The rows come from 7 hidden closed curves, with some noise, and rows from the same curve form a group. Each curve winds through 8 dimensions. The rows are also pushed far along 4 directions, which tell nothing about the answers.
In the rows, 128 means zero.
Known rows, each followed by its group:
[ 98  88  82 109 124 108  63 115 132 124  81 105  75  99 121 193 153 114
 134 137  85 118] -> Q_281
[171 173 124  50 148 134 113 130 150 124  71 103 138 132 185  95 144 130
 182  81 211  86] -> Q_383
[147  93 138 164 121 148 142  76 106 151 163 157 110 106  91 166 140 134
 118 146  49 112] -> Q_169
[128 103 120 156 110 148 130 137 116 129 160 149 117 147  98 126 108 150
 133 169  71 165] -> Q_420
[131 145 121  81 129 131 134 102 111 138 108 147 130 132 142 127 133 110
 154 115 141 105] -> Q_719
[113 156 128 134 114 153 157 160  99 120 179 142 151 140 139 105 113 137
 127 144 111 143] -> Q_137
[120 142 138 139 120 119 139 160 139 107 121 124 103 137 111  90 125 127
 112 117 133 196] -> Q_719
[136 118  98  54 135  91  73 122 154 131  63 125  83 159 140 146 123  70
 186 131 164 131] -> Q_137
[119 202 139 116 119 134 156 165 149 109 114 117 161 128 121  80 120 127
 112 116 174 152] -> Q_281
[140 132 116 100 125 121  85 131 111 133  86 139 131 177 116 118  85  97
 166 139 159 154] -> Q_169
[140  99 155 130 137 104 124  59  91 130 109 133 133 150 158 208 130 135
 142  80 162  79] -> Q_383
[ 81 110 130 175 108 155 157 142 110 117 172 161 136 146  78 135 103 179
  92 154  53 191] -> Q_383
[141 138 124 164 147 147 160 182 218 147 162 100 156  43 124  75 172 145
  82 150 131  48] -> Q_137
[135 171 124 138 120 156 169 203 182 111 163 111 109  82 128  80 162 145
 111 129 114 118] -> Q_137
[120 130 109  91 148 106 138 132 182  98 132 116 112 119 142 148 140 132
 129 141 153 128] -> Q_420
[178 180 176 187 101 163 166 136  60 124 175 130 168 148 132  84 104 144
 125 117 141 147] -> Q_169
[148 186 138 128 136 148 167 152 163 110 147  96 173  95 147  66 143 163
 107 129 168 124] -> Q_846
[169 108 106 100 181 134 124 128 192 114 114 125  88  72 129 155 163 138
 130 108 153  61] -> Q_383
[168 117 157 152 139 126 137  94 121 129 118 109 123 106 150 125 157 154
 121  88 148 106] -> Q_169
[169 121 105 131 146 135 148  87 131 120 130 132 106  51 132 145 174 123
 122 136 141  39] -> Q_383
[155 135 182 149 115 109 138 100  81 149  99 125 168 173 179 126 121 127
 152  60 209  78] -> Q_281
[109 102  66 121 127 135 119 136 181 122 130 134 110  79  94 164 144 133
 125 194  91  74] -> Q_169
[107 116  86 108 151 100  97 149 182 108 106  91  97  76 130 140 156 108
 107 149 138 117] -> Q_846
[107 178 130 131 107 136 134 170 128 111 108 122 181 166 120  82  88 144
 125 135 178 166] -> Q_169
[153 138 198 164 117 119 127  82  86 162  88 124 178 169 131 109 109 131
 124  66 171 137] -> Q_137
[162 138  99 118 144 132 135 129 175 104 114 104 106  58 132 121 169 137
 121 139 155  73] -> Q_846
[128 107 154 129 141 115  98  81  86 138  82 134 167 184 138 152  89 145
 137  86 172 143] -> Q_169
[107 166  93  38 141 109 103 170 193  89 112 102 107 155 149 144 118 118
 162 145 154 170] -> Q_846
[150  53 122 138 143 129 120  80 147 155 145 145 104 118 126 185 145 148
 145 146  81  69] -> Q_137
[156 121 124 124 163 116 123 112 136 113 116 128 111  99 129 156 137 109
 118 106 174  86] -> Q_281
[124 146 103  95 109 126 121 108 113 103 100 123 101 121 129 145 140 130
 147 135 122 142] -> Q_137
[158  67 129 172 111 113 104  74 137 145  97 123  91 105 110 206 157 139
 140 128 102  55] -> Q_846
[194 126 109  83 172 123 118 121 159 121 140 115  99  96 169 135 152 100
 163 130 170  63] -> Q_281
[112 132 153 181 107 142 155 103  78 150 142 133 182 119 119  77 125 151
  89 133 113 148] -> Q_137
[112  89  88 125 111 116  97 136 161 130 108 102  88 103 130 132 158 138
 138 162  90 124] -> Q_846
[119 156 117 129 148 142 167 202 215 115 190  96 156  81 157 110 155 155
 102 148 142  67] -> Q_383
[172 190 138 128 136 160 149 175 149 115 152  96 162 102 167  94 141 149
 134 108 177  76] -> Q_719
[117 108 149 137 103  99  89  89  76 153  81 120 140 172 138 138 110 105
 144 108 139 151] -> Q_169
[130 155 149 152  99 120 117 169  91 128 121 118 145 175 149  99  99 109
 144 112 169 147] -> Q_281
[ 91 165  89  86 154 137 138 188 182 100 118 120 152 108 129  81 124 141
 108 141 172 136] -> Q_169
[170 146 140 123 111 127 144 105 109 118 105 119 103 123 158 122 156 134
 158  96 158  99] -> Q_281
[120 120  92 140 146 144 131 203 237 134 165 119 116  69  82  98 143 120
  96 195  84 110] -> Q_719
[ 94 137 129 140 120 122 152 158 144 118 179 125 143 133 134 137 122 131
 109 154 116 134] -> Q_383
[123  73 128 164 120 113 102 104 115 110 109 138  69 141  81 170 120 141
 116 131  79 195] -> Q_719
[ 92  76 107 141 146 114 107 113 119 138 134 158 130 136  90 154 100 110
 105 162 103 146] -> Q_137
[120 141 110  65 136  93  96 165 165  83  78 109  64 165 141 139 122 109
 160 102 169 196] -> Q_719
[141 138 148 142 130 149 184 141 154 134 164 143 132 111 124  80 145 153
 113 126 116 126] -> Q_137
[106 175 113 104 112 137 145 217 161 119 157  95 148 131 179  52 138 135
 139 144 148 138] -> Q_281
[139  87  99 131 137 139 107  80  81 124 118 164  95 117  92 165 119 122
 133 147  93 129] -> Q_169
[174 150 121  59 164 123 115 118 168 138  73 126 123 116 158 124 146  99
 170  87 206  51] -> Q_420
[133  97 114 186 130 159 145  89  83 138 145 159 145  80  80 112 130 151
  87 161  87 112] -> Q_169
[ 88 131 112 129 142 138 148 177 163 122 194 124 143 110 123 105 126 136
  93 172  85 158] -> Q_846
[127 145 152 105 141 109 120 127 106 149 127 132 156 165 152 102 104  83
 136 109 167 148] -> Q_846
[111  77 146 182 131 139 134 100  98 167 145 147 165 126 114 123 122 152
  99 131  93 112] -> Q_383
[108  94 106  79 143  99  87  87 177 128  67 113  84 107 123 210 161 125
 137 105 111 100] -> Q_420
[148 114 148 154 144 149 146 126 138 152 127 132 150 106 142 114 148 159
 120  91 143  61] -> Q_420
[ 72 158 107 118 124 120 117 177 144  86 106 115 138 147 102 104  97 139
 100 142 146 219] -> Q_420
[140 139 197 193 108 128 159 101  72 157 127 122 208 166 151  62 107 156
 108  92 176 144] -> Q_281
[ 45 122  70  79 152 115 107 170 174 122 111 132 113  90 105 126 138  99
  96 154 103 143] -> Q_281
[109 139  78 106 127 144 150 156 176 125 158 103 139  60 160 104 176 149
 123 178 111  62] -> Q_383
[ 73 126 112 119 126 123 106 163 142 137 130 138 149 156 107 140  95 111
 119 150 110 151] -> Q_281
[142  83 143 188 119 129 128  84  83 152 141 112 160 110 164 146 147 163
 121 123 128  59] -> Q_169
[ 79  96 125 181 105 136 106 184 145 138 144 132 124 150  64 104  95 141
  93 168  50 219] -> Q_719
[140 126 106 141 107 118 103 158 141 120 118 104 107 121 129 121 131 113
 143 159 135 123] -> Q_281
[133  86 110 172 127 128 130  68 102 117 124 136 110  78  92 165 146 148
  94 155  93 114] -> Q_719
[132 154 126  93 129 109 116 141 147 132  81 110 162 154 167 110 120 117
 159 109 214  91] -> Q_846
[119  96  98  71 139 103 106 125 183 110  93 124  74 144 138 164 140 135
 163 129 127 139] -> Q_137
[143  89 107  92 136 104 111 110 170 124 110 136  50 120 132 204 158 106
 164 122 111  83] -> Q_420
[119 109  87  71 154  96  81 145 199 131  69 117  81 112 109 124 139  81
 141 144 142 137] -> Q_719
[135  62 126 150 119 107  84  55 109 151  77 155  90 140  63 178 114 107
 132 142  82 154] -> Q_137
[150 157 177 177 132 157 173 146  99 145 157 146 195 145 133  82 104 153
 108  93 171 101] -> Q_420
[158 162 142  96 145 136 166 113 136 126 111 128 137 106 162  83 157 137
 135  84 183  97] -> Q_846
[130  60 149 144 136 104 106  65 116 155 123 158 116 166 103 202 107 115
 137 129  98 125] -> Q_719
[119  98 121 139 136 125 124 127 122 115 134 119 100 108 143 158 151 148
 119 112 114 113] -> Q_137
[150  69 130 168 116 125  98  92  92 135 126 114 124 143 147 164 127 163
 147 135 111 111] -> Q_846
[186 117 169 185 127 134 123  77 107 154 125 115 170 123 126 147 123 141
 123 114 151  73] -> Q_169
[163 175 171 146 137 140 160 122  90 142 138 149 179 143 122  72 100 100
 115 103 187 131] -> Q_281
[144 119 108  88 151 109 100 123 167 122 114 104 138 134 167 171 128 125
 161 136 177  68] -> Q_846
[141 115  98  95 145 101  98 130 155 119 112 116  75  96 148 189 158  81
 149 123 146  60] -> Q_719
[162 181 188 189 108 140 148 144 101 119 158 113 183 167 116 103  86 141
 110 117 159 169] -> Q_383
[152 155 123  50 155 123  89 108 130 116  70 107 138 152 168 149 119 126
 173  85 194 114] -> Q_420
[149 105  99 146 144 140 129 135 184 118 156 123 118  84 103 168 139 146
 120 175 106  70] -> Q_137
[ 41 101  51  98 140 128 130 176 202 109 128 119 108  69 108 107 160 158
  87 187  76 148] -> Q_719
[189 141 160 162 131 162 162 107 126 138 163 134 134  98 128 158 149 152
 131 105 115  53] -> Q_420
[162 117 123 101 175 112 121  96 154 106 105  95 126  93 180 164 160 150
 131  90 201  59] -> Q_420
[113 100 116 163 121 124 145 120 124 130 182 126 130  97 133 150 144 131
 106 172  91 100] -> Q_383
[117 131 101  87 128 100 101  98 115  93  67 123  95 134 126 155 125 113
 141 122 162 161] -> Q_719
[177 106 127 129 137 120 100  77 100 139  96 127 110 113 131 142 136 106
 148 121 146  96] -> Q_383
[135  82 147 152 149 138 159  66  94 146 143 159 141 114 141 157 144 161
 114  98 121  73] -> Q_383
[135 122 156 109 128 107  87 124  94 118  87 111 126 207 163 143  95 134
 164  75 172 184] -> Q_383
[132  84 110 188 115 138 111  84  99 122 118 140 109  96  57 150 124 148
  95 170  66 159] -> Q_846
[112 187 120 110  98 123 113 194 140 103 105  97 120 150 123  66 112 110
 136 140 143 215] -> Q_420
[115 103 104 100 149 127 111 142 168 134  89 131 103 108 132 144 151 133
 135 103 137  82] -> Q_420
[124 156 148 135 115 132 132 172 104 113 131 153 122 190 110 111  82 113
 138 110 145 188] -> Q_383
[ 59 170 118  89 121  98 101 201 155 119  81 105 144 164 130  69 103  95
 117 119 172 210] -> Q_719
[176 173 169 127 125 124 159 105 127 124 105 101 159 127 177 109 149 146
 144  74 211  79] -> Q_169
[ 96 111 111 135 129 129 111 198 189 133 147 121 115 134 100 109 116 126
 115 163  86 166] -> Q_719
[134 107  92 115 145 141 117 124 174 107 125 100 106  75 130 147 162 173
 121 147 103 109] -> Q_420
[126 110 160 135 105 128 114 103  79 157 128 163 145 212 114 143  78 118
 160 123 102 171] -> Q_137
[106  92 111 140 126 123  99  85 111 129  98 130 127 121  87 138 117 142
 106 156  89 177] -> Q_846
[ 63 117  89 125 129 145 140 165 173 129 173 134 135  95 104 151 138 145
  96 178  56 113] -> Q_420
[172 147 195 162 101 133 140  88  75 141 122 103 176 176 179 130 122 170
 154  70 168 115] -> Q_281
[152 128 141 145 125 150 169 104 130 129 128 132 143 106 142 111 155 179
 126 107 138  86] -> Q_846
[139 109  97 108 146 120  91 111 145 132 102  93  99  64 159 173 179 119
 133 116 125  47] -> Q_281
[ 79 120  80 106 156 143 132 193 199 138 166 125 151  88 126  95 137 133
 102 181 100 104] -> Q_169

New rows. What belongs after each?
[183 108 173 208 125 147 152  87 101 143 145 116 146  98 125 108 147 171
 102 106 122 104] -> Q_169
[126 108 144 175 129 132 141 125 127 152 146 127 165 113 138 138 134 141
 108 122 138  59] -> Q_281
[ 84 107 116 164 118 135 118 152 102 138 147 164 113 129  64 131 102  98
  92 157  64 177] -> Q_137
[172 124 169 176 156 146 136 104  88 151 175 139 181 132 124 109  99 124
 106 125 141 119] -> Q_281
[108 117 148 162 111 130 157 109 108 137 134 156 153 155  95  87 105 148
 106 145 112 188] -> Q_281
[110 138  98 138 116 146 140 194 188 108 148 118  78  80  97 118 159 139
 108 151  74 133] -> Q_137
[156  88 155 154 139 122 154  61 109 147 129 145 143 131 135 126 135 153
 124 115 140 106] -> Q_281
[142 200 184 158 123 143 174 161  93 107 152 105 196 152 168  61 109 158
 106  77 207 156] -> Q_137
[133  82 125 132 155 125 145  66  94 116 147 146 117 112 146 181 143 158
 120 115 120  98] -> Q_137
[117 125 101 142  92 139 101 136 123 135 119 142 100 124  69 144 116 104
 133 178  60 152] -> Q_137
[122  97 117 135 151 114 100 146 183 143 109 105 123  98 119 119 142 120
 107 133 129 112] -> Q_719
[124 141 135 158 121 134 140 152 146 144 132 111 149  97 117  61 141 128
  96 140 124 141] -> Q_169
[107 144 103  78 172 128 131 161 176 124 161 111 140  87 165 141 150 114
 115 129 140  76] -> Q_169
[150 135 163 113 149 130 148 129 138 140 111 125 154 152 176 111 133 151
 147  62 192  86] -> Q_420
[134 173 127 123  93 138 149 154 118 108 119 126 111 133 128  85 136 128
 142 127 134 161] -> Q_281
[ 95 129  62 114 128 143 108 186 158  98 147 133 107 112  93 145 111 125
 126 197  94 140] -> Q_169
[ 64 134 118 156  98 130 109 164 106 144 132 132 166 148  94 107  93 114
 100 165  93 176] -> Q_719
[151 114 162 120 126 106  85 109  78 129  81 150 104 217 127 177  80  98
 174  70 169 160] -> Q_383
[105 168 129  96 114 124 110 131  91 131 100 147 137 162 111 138  98  82
 141 114 136 156] -> Q_137
[171 168 152 119 139 159 163 142 147 119 142 126 136 123 139  99 137 158
 135  95 148 116] -> Q_719
[127 158 129 135 116 137 145 179 161 109 151 117 160 158 125  87  97 153
 131 159 148 167] -> Q_137
[ 92 177 101  57 126 133 127 196 128 110 124 141 131 179 147  66  95 106
 161 135 155 194] -> Q_169
[125 123 162 121 113 113  98  84  54 132  94 139 128 196 143 191 100 119
 159  70 141 145] -> Q_719
[134 127 137 181 143 134 149 130 149 125 163 109 149  69 113 123 149 142
  72 141 123 101] -> Q_846
[147  95 106 123 133 127 125 119 120 129 126 151  85 116 131 154 142 114
 152 132 125  82] -> Q_846
[162 148 141 152 115 150 159 176 173 137 175 102 154 116 162  83 145 158
 140 145 137  81] -> Q_169
[141 197 170 155  99 167 158 157 104 123 150 136 167 160 105 102  97 151
 123 108 121 166] -> Q_420
[140 135 107  88 135 115 113 119  99  93 115 147  85 156 130 156 107  99
 159 128 152 162] -> Q_137
[100 120 157 140 113 107 129  99 100 135 110 160 143 187  88 136  83 112
 119 126 125 203] -> Q_719
[135 119 166 162 120 147 149 114  73 159 161 139 190 171 157  88 104 159
 133 119 131 135] -> Q_846
[115 149 139  97 132 112 124 124 133 112  97 128 136 164 140 165 113 129
 143  93 171 128] -> Q_383
[154 143 127  84 141 117 112 125 122 123  81 109  97 120 172 110 156 112
 156  74 176 113] -> Q_719
[187 176 148 135 132 151 148 135  88 122 154 131 171 147 153  77 100 124
 150 126 191 118] -> Q_846
[169  92 120 109 147 147 129  83 139 139 133 149  95 111 124 172 148 150
 156 123  91  79] -> Q_719
[ 90 137  73  98 137 150 131 180 223 123 111 122 108  61  86 107 163 144
 104 163  84 110] -> Q_420
[135 125 173 186 120 139 148 119  81 148 136 119 162 125 144  85 135 153
 100  88 133 135] -> Q_719
[ 92 118 103 141 131 133 136 115 103 125 133 135 140  87 119 130 140 133
  91 145 110 116] -> Q_169
[150 158 182 193 109 147 146 148 108 164 140 133 191 156  90  27  89 122
 100 131 136 187] -> Q_719
[158 169 140 124 142 139 150 194 155 120 147 124 136 131 155  88 126 117
 138 102 187  95] -> Q_383
[132 155 119 119 134 125 126 164 176 144 115  92 157  92 153  78 150 115
 123 134 169  80] -> Q_137
[ 63 178  94  84 101 109 131 197 165  91  80 117 105 136 119 102 130 114
 125 127 156 176] -> Q_281
[139  94 162 205 129 152 138 135 130 166 184 128 178 129 117 128 115 165
 101 141  92  97] -> Q_383
[148 166 150 161 117 163 134 130  98 155 153 124 193 118 116  93 113 129
 115 139 118 110] -> Q_420
[137 152 151 173  89 137 123 135  84 110 118 116 129 154 108 116 109 147
 124 119 120 188] -> Q_137
[126 144 108 139 129 142 168 135 124 109 156 111 148  77 160  81 159 160
 106 147 147 100] -> Q_719
[184 125 129 154 146 178 155 132 155 154 165 130 155  75 127  86 152 166
 124 145 108  56] -> Q_383
[206 158 168 119 131 129 146  97  90 129 138 131 138 158 176 129 122 114
 175  91 192  88] -> Q_719
[ 85 156  87  97 117 145 142 172 141  97 132 149 132 146 109 117 104 146
 133 164 124 160] -> Q_169
[137 122 132 140 110 136 108 109 114 128 116 146 105 144  83 189 112 122
 139 130  85 135] -> Q_137
[138 179 137 135 134 135 147 185 157 141 134 103 180  99 156  48 136 111
 111 123 195  83] -> Q_383
[ 93 132 101  58 141 105  92 174 160 122  97 125  82 146 152 155 133  88
 158 104 139 128] -> Q_137
[147 136 173 132 126 127 122  77  84 141 102 110 164 152 167 154 131 154
 139  63 155 108] -> Q_281
[133 141 106 130 131 144 157 159 194 118 155  83 132  52 169 119 190 175
 115 139 126  46] -> Q_281
[162 101 140 133 146 122 122  76 125 163 107 115 162 106 162 122 149 133
 136 115 165  49] -> Q_846
[100 174 110  95 115 121 102 183 128  99  70 116 118 155 117  75 104 111
 135 115 171 207] -> Q_383
[ 71 130 102 121 113 125 104 142 115 122 104 130 144 149  88  84  95 126
 109 169 102 230] -> Q_846
[ 95 132 117  94 111 110 108 152 147 142 110 142 100 155 113 151 119  78
 150 134 108 138] -> Q_420
[166 136 153 121 133 142 115 119 101 161 132 120 170 154 174 119 119 126
 165 104 158  76] -> Q_719
[ 63  85 108 184  80 132 136 121 120 144 127 149 129 122  61 104 123 155
  88 188  36 188] -> Q_281
[ 85 105 112 128 117 132 110 120 139 120 134 132 101 123  96 209 132 147
 116 140  49 138] -> Q_420
[170 149 169 168 122 126 114 122  81 138 144 110 173 160 141 104  93 106
 129 123 169 144] -> Q_846
[147  94 106 153 117 132 102 131 128 122 145 110  96 112 129 159 139 142
 142 160  89 110] -> Q_383
[211 176 174 111 134 136 131 106 121 143 114 117 153 147 167 140 127 109
 176  74 201  54] -> Q_137
[110  99  99 102 131 129  83 123 134 146 106 124 100 113 128 189 145 114
 147 126  85  82] -> Q_420
[105 157 125  88 132 115 103 159 154 136  76 101 139 127 153 108 139 109
 134  90 169 117] -> Q_420
[126 115 166 127 137 117 116  69  94 156  87 138 173 169 129 134 105 136
 127  85 156 138] -> Q_719
[125 178 109 126 134 154 149 171 155 134 148 103 150  43 140  79 170 119
  96 136 129  67] -> Q_281
[ 89 169 128 151  97 134 143 190 112 124 141 103 184 143 155  53 114 143
 112 142 158 154] -> Q_169
[121 124 107 127 129 114 114 139 145 138 111  99 137  92 151 107 154 116
 121 141 152  86] -> Q_169
[162  98  95  92 170 119  95 114 191 104 111 120  67  94 107 182 145 122
 138 141 122 113] -> Q_383
[153 125 129 104 137 115 125  62 106 119 100 124 144 137 151 153 126 138
 148 122 170 107] -> Q_137
[129 124 133 160 134 153 169 112 118 137 157 146 137  82 100  86 145 146
  86 140  90 137] -> Q_846
[178 136 197 127 141 135 156  75  71 133 135 141 165 190 186 151 110 163
 162  44 187 105] -> Q_383
[113 136 110  92 147 120 142 125 132 107 131 108 123  92 187 149 168 140
 126 101 158  74] -> Q_169
[123 139 135 157 110 122 111 155 109 127 130  99 155 143 140  85 111 131
 119 140 145 167] -> Q_846
[168 138  94 111 151 139 141 129 143  98 144 113  96  56 155 142 174 130
 131 131 151  51] -> Q_169
[170 164 174 153 103 150 143 137  68 118 144 141 142 193 137 114  89 142
 159  97 152 165] -> Q_383
[157 158 146 110 133 131 138 122 104 132  99 115 128 116 168  83 153 123
 140  75 176 113] -> Q_719
[164 129 132  63 193 107 139  96 173 113 109 119 117 105 172 150 155 119
 139  79 207  73] -> Q_383
[158 197 140 111 157 150 146 186 148 110 172 104 166 117 156  76 117 119
 120 123 178 129] -> Q_281
[146 124  98  90 168 130 109 151 191  97 119 117  87 101 118 153 139 131
 132 131 136 120] -> Q_169
[134 121 157 180 119 128 155 117  93 149 161 123 184 138 146  68 117 142
 107 142 146 137] -> Q_719
[ 77 146  87  57 128 116 125 156 175  99 132 127 109 146 125 141 119 122
 143 167 109 179] -> Q_383
[ 83  64 107 106 134  96  77 101 149 145  65 124  91 131 118 184 143 127
 132 111  98 127] -> Q_420
[ 92  98 114 134 118 119  89 123 100 127 109 129 137 170 110 124  92 139
 127 153 106 205] -> Q_420
[153 112 116 115 136 111  84 129 164 142  92  99 105 107 142 164 151 104
 151 117 145  63] -> Q_137
[ 91 138 110  63 142  80  85 149 138 127  67 126 113 163 146 127 110  58
 148 107 191 151] -> Q_846
[120 148 111 123 111 121 110 136 131 101  85 124 107 135  90 122 115 124
 127 139 136 185] -> Q_846
[154 152 151  81 121 118  98 101 103 116  79 140  98 193 129 194 103 108
 182  71 151 145] -> Q_420
[143 123 181 124 123 111 107  90  48 146  94 146 117 196 148 149 106 101
 157  48 152 160] -> Q_137
[120  42 139 182 124 119  80 103 117 153 117 135 100 151  84 176 110 143
 118 133  56 164] -> Q_719
[165  85 152 178 155 149 154  78  94 131 192 143 131 104 130 170 137 164
 105 124  93  96] -> Q_846
[ 85 159  90  38 121 115 110 138 132 116  78 150 103 158 124 127 117  88
 163 130 136 166] -> Q_719
[147  93 154 150 142 121 153  82 118 160 135 147 116  97 134 134 162 117
 114  99 117  76] -> Q_719
[148 114 104  99 126 122 126 132 169 113 129 115  90 120 159 159 155 142
 166 139 130  85] -> Q_281
[132  77  97  95 173  91  97 114 176 105 104 104  90 109 160 174 149 131
 135 123 169  97] -> Q_281
[196 161 150  98 159 133 133 124 167 140 124 114 148 121 156 112 136 111
 155 103 191  66] -> Q_169
[ 64 132 115  94 124 117 120 159 123 110 113 137 143 187 137 122  93 142
 133 125 140 194] -> Q_846
[110 183 138 106  94 141 128 150 113 145 118 137 160 167 114  95 100 104
 146 135 120 162] -> Q_281
[132 165 116  58 150 120 122 140 165 128 111 119 158 145 169 123 122 109
 161 122 193  90] -> Q_719
[142 125 136 155 132 116 121 127 126 123 122 103 154 128 141  91 120 136
 116 138 169 144] -> Q_719
[101 154  94  72 146 107 108 156 153  82  95 104 100 120 153 163 137 119
 134 107 173 129] -> Q_137
[176  97 158 191 133 140 142  49 105 142 128 127 142  83 110 176 152 161
 103 110 117  59] -> Q_281
[ 95 134  99  91 109  94  84 180 129 106  84 118  87 170 143 134 111  86
 162 126 162 162] -> Q_281
[158 138  90 104 152 146 119 155 173 110 126  89 119  68 162 115 166 152
 139 137 150  65] -> Q_719
[152 127 142 183 129 154 149 169 149 135 177 135 125 105  99 117 129 133
 105 139  99 108] -> Q_137
[104 189  82  82 104 133 118 213 180 118 120 118 114 121 108  72 122  83
 145 179 126 156] -> Q_137
[153 126 130 103 148  97 104 102 145 124  95 120  96 117 129 171 138  82
 138 105 163 103] -> Q_846
[190 109 117 115 159 153 136 101 165 147 153 127 137  88 148 141 154 150
 151 145 129  32] -> Q_719
[ 45 128  58  78 143 112 134 174 173  92 129 133 112 103 115 100 131 124
 100 182 120 179] -> Q_137
[122  92 146 128 132 128 100  95  62 143 130 152 128 185 129 154  92 125
 146 110 101 173] -> Q_169
[131 171 128 134 152 143 142 194 159 107 172 102 165 111 140  78 115 133
  98 142 162 144] -> Q_281
[125  91  97 111 136  99 100 122 135 128 127 115  96 116 159 163 145 102
 147 147 135  88] -> Q_719
[118 118 125 181 134 137 134 133 114 117 145 148 128 108  68 134 109 124
  79 150 106 152] -> Q_281
